There are 3 ways to turn a row about zero (a turn may also mirror it). The second row of each pair is the first, turned, with some noise. The first 27 pairs use one turn. New pairs use 2 turns, one after the other, and a turn may come again.
Known pairs, each followed by its turns in order:
[-11  16 -26   1   6   9  -5  -1]
[  3  -9  22  16  -5   3   7 -19]
k257

[ 11  -2  -4  21   5 -26 -23   9]
[  0 -17  -5   3  22  24 -26   3]
k257

[-18 -15  15 -12   1  10 -16   0]
[-6 11 -4 24 18 -4 -2 11]
k136

[15 27 -2 28 17 -4 -1 11]
[-26 -19  -3  22   0  17  -7   3]
k257

[-23  23   1   7  28  10 -10   7]
[  6  20  29  -6  -3 -15  13  20]
k503

[-20  19  22   9 -15 -23  17 -23]
[  1  15 -13 -16  14  13 -36 -22]
k136

[ 15  11  18 -22  19  16  14  15]
[-21  -8  15   5   9  20  22  20]
k503

[ -9 -13  27  -3  13  -1  27  17]
[ 32   1  -7  27   3  -4  -9 -21]
k136

[-12 -23  29  -1 -22  -3  18 -18]
[  9  -6  11  14  27   1 -33 -16]
k136

[-26 -24 -29   2 -26  -6 -27  20]
[ 54 -11  24   1   8   4 -18   6]
k257

[-26  -8 -25 -12   7 -27   4 -26]
[  8  10  32 -26  15  20  14 -16]
k257

[ -5  -1  10  -3 -15  -6  23 -10]
[ 0 22 -2 -5  1  6 19 17]
k257

[ 10  -1 -25  12  17  25 -25  -4]
[  3 -40   1   5   4 -14   0 -24]
k257

[  8 -29 -18   3  15  21 -13 -17]
[-24   9 -10  14 -23 -20   8 -13]
k503

[-17  13  -3  18  21 -17   9   1]
[ 15  21  -5 -12  -1  -3   0  23]
k503

[ -6  23 -18  26 -11 -10  14 -21]
[-20   7   9 -31 -18   6 -22 -18]
k136

[ 29 -19  -8 -27 -19 -27  -4   1]
[ -9 -40 -29   4  24  -9  -9 -12]
k503

[  1  20 -12 -13 -23  -3  15 -18]
[ 31 -16  -5  18  -1   9   5  -7]
k503

[-29  23  25 -23  19  -6  -9   3]
[ -7  27   0  -4 -33  14 -15 -28]
k257

[-16  12 -15  19  -4  -1  -7   9]
[ 20  24   9  -8   6 -10   2  -9]
k503

[  3 -27  15   9  26 -21  26  -8]
[ 37   5   7   0   0 -33 -15 -11]
k136

[-19 -27 -25  25  -6 -11  14  -4]
[ 13  21 -33 -19 -14  -6  -1 -17]
k503

[  1  22  23 -17   6  17  -5  11]
[-14  15 -16  14 -24 -12 -11 -13]
k257

[ 12   1 -16  19  24  27  -8   6]
[-20  31   7  16  -1 -13  15  -3]
k503

[ 16  11 -19   1  -6   4  11 -25]
[-19 -17   5 -25  -7  -9  -1 -10]
k136

[  1 -14  26 -23  20   8 -15   6]
[ 13   4 -11  20  27 -13  17   6]
k136

[-27  26   4 -19   1 -23 -19   4]
[ -7  18 -41  -8   8  12  -6  17]
k136

New pairs, each followed by its turns in order:
[  8   6  -7 -13 -13  20   8   2]
[ 15  -8   2 -19  -8  -2  14  11]
k136 k257

[-26  -9  10   1  18   4   4 -21]
[  1 -20  -1   3   3  33  -8  13]
k503 k136

[-28  -7  -6 -27  18 -22  -6  10]
[  5 -18  25  23  21  12 -16   7]
k136 k257

[-22  16 -24  18  11 -21  29  -4]
[ 32  22  -4  20  26   4   5 -21]
k136 k257

[  3 -13 -10  -8   5  11  -2  -9]
[ 17   1 -15  -4  -6   2  -6  -7]
k503 k503

[  5 -16  16  28  -9  -1  -6  -7]
[-27  16  -3  -6   6   8   8  15]
k503 k136

[-25 -24  29   1 -29  -6   9  18]
[ -1   6   1  48  13 -21 -25   5]
k257 k257

[ 13   1  12 -17 -20  11   0   7]
[ -1 -22   0 -18 -11 -13   6   7]
k136 k257

[  9   6  -1 -10  28 -25 -18   3]
[ -2  -4  23   3 -26 -25  -7   0]
k257 k503

[ -5 -20 -11  25  14  10  20 -28]
[ -9 -22 -19 -21 -13  22  24  -3]
k257 k503

[ -4 -18  15  -4 -27  18 -19   2]
[ -1  -4 -19  22  31 -10  -1  -6]
k257 k503

[-20  -6  16  23 -29   9 -17   5]
[-12   7 -12  22  26   6  12 -30]
k257 k503

[-16  -9  -2 -12  -4 -24   1 -27]
[-22  16  -5   3  -9 -18   9 -20]
k257 k257

[  3   3   6   9 -13  26   8 -12]
[-4 -3 18  3 12  2 10 23]
k257 k257

[ 15  22  -5  29 -14 -24  -5 -16]
[ -9 -40  25   6  -7  -1  13   1]
k136 k503

[ 13 -28  -6  10  11  14 -21  17]
[ 32  -6   7 -13 -18 -14  -2  13]
k503 k503

[-13   3  16 -24 -29  13 -29  24]
[ -7  -4  16 -44   1  20  19  16]
k257 k136

[-25   3 -20 -18 -22 -13   8 -17]
[-35  11 -23  12  -6  -6  12  -1]
k257 k257

[  4  27 -26  19  22   3   5  -7]
[ -8  14  -5 -17 -40  16  -5  -5]
k257 k503

[ 13  11  29  -7   5 -20   0  24]
[ -6  -8   8 -15 -27 -17 -29 -10]
k503 k257

[-14  -8  18 -23  14  -7 -26 -11]
[ 23  17  -4 -16   5   9 -26  14]
k503 k257

[ 29   6  -9  13   0  -9  12 -18]
[  8  15  -6  17 -20 -22  -3 -13]
k257 k136

[ 28 -14 -17 -16  25  10  11 -28]
[ -1   9  21   1 -41  11 -32  -1]
k503 k136

[ 14   6   9  -5   6 -17   3  21]
[ 12 -10   0   9 -12  14 -18 -15]
k257 k257

[ -2 -21  -7  -5 -22 -18  12   3]
[-23   1   4  -8   7 -14 -16 -15]
k136 k503

[-29   7  17  29  -9  15 -25  11]
[-17 -29  42   0  -4  14   8  12]
k257 k136

[ -1  29  28 -10 -22  27 -12  25]
[ -5  36   4  13 -32  19  33  -8]
k136 k503

[ 24  15  16 -27 -12  26  22  10]
[ -6  -9  34  10  -5 -39 -15 -15]
k136 k136

[  3  -3  15   6   3   6 -15 -16]
[ 18  -2 -12   6  -5  12  -9   1]
k503 k257

[12 25 -9  1 -8 20 26 -2]
[ 12  17   6  -3 -20  11 -27 -20]
k257 k136

[ -2   6 -25 -12  15 -22  17  18]
[-27   2  31  -6   7 -17  -7  11]
k503 k257

[ 17  -7  16  26 -12 -11 -29  -6]
[-17  31  -1 -12  14  -2  13  25]
k503 k136

[-28  27  13  29 -24  14 -19  14]
[-14 -19  31  29   1  12 -24  23]
k503 k503

[21 26 22 -8 25 -1 27  8]
[-13  -1   8 -12  35 -17  36  -9]
k136 k257

[ -1 -23 -17  18  29  11   2  -8]
[ 5 16 24 25  4 23 12  3]
k503 k257

[ 25  24   4  22   3  -4 -11 -25]
[-13  37   3 -12 -11 -15   7 -19]
k136 k257

[  9   4   6 -25 -18   8 -29 -14]
[ 12   4 -16  33   2 -21  -1  15]
k257 k503

[  6  24 -20  11  27   4 -20 -25]
[ -2   5 -15   7 -50  -1  -5  -1]
k257 k503

[ 17  10 -28  -9  -1   0 -13  10]
[-11  17  -4  -2  -6 -10 -25  18]
k257 k503

[ 13 -10  29 -24   6   9 -20 -22]
[  0   7  28   0  25   6  12 -29]
k257 k257

[-23 -18 -13  -9   3   6 -23  19]
[ -4  35   5 -20   9  11   3  -7]
k503 k257

[ 25  22  12   3  -1   5  -8 -22]
[ -1 -19  -2   1 -25   0  20  21]
k136 k503

[ 27   8   7  18 -27  27 -10  18]
[-23   8  10   0 -31  37   7  -2]
k136 k503

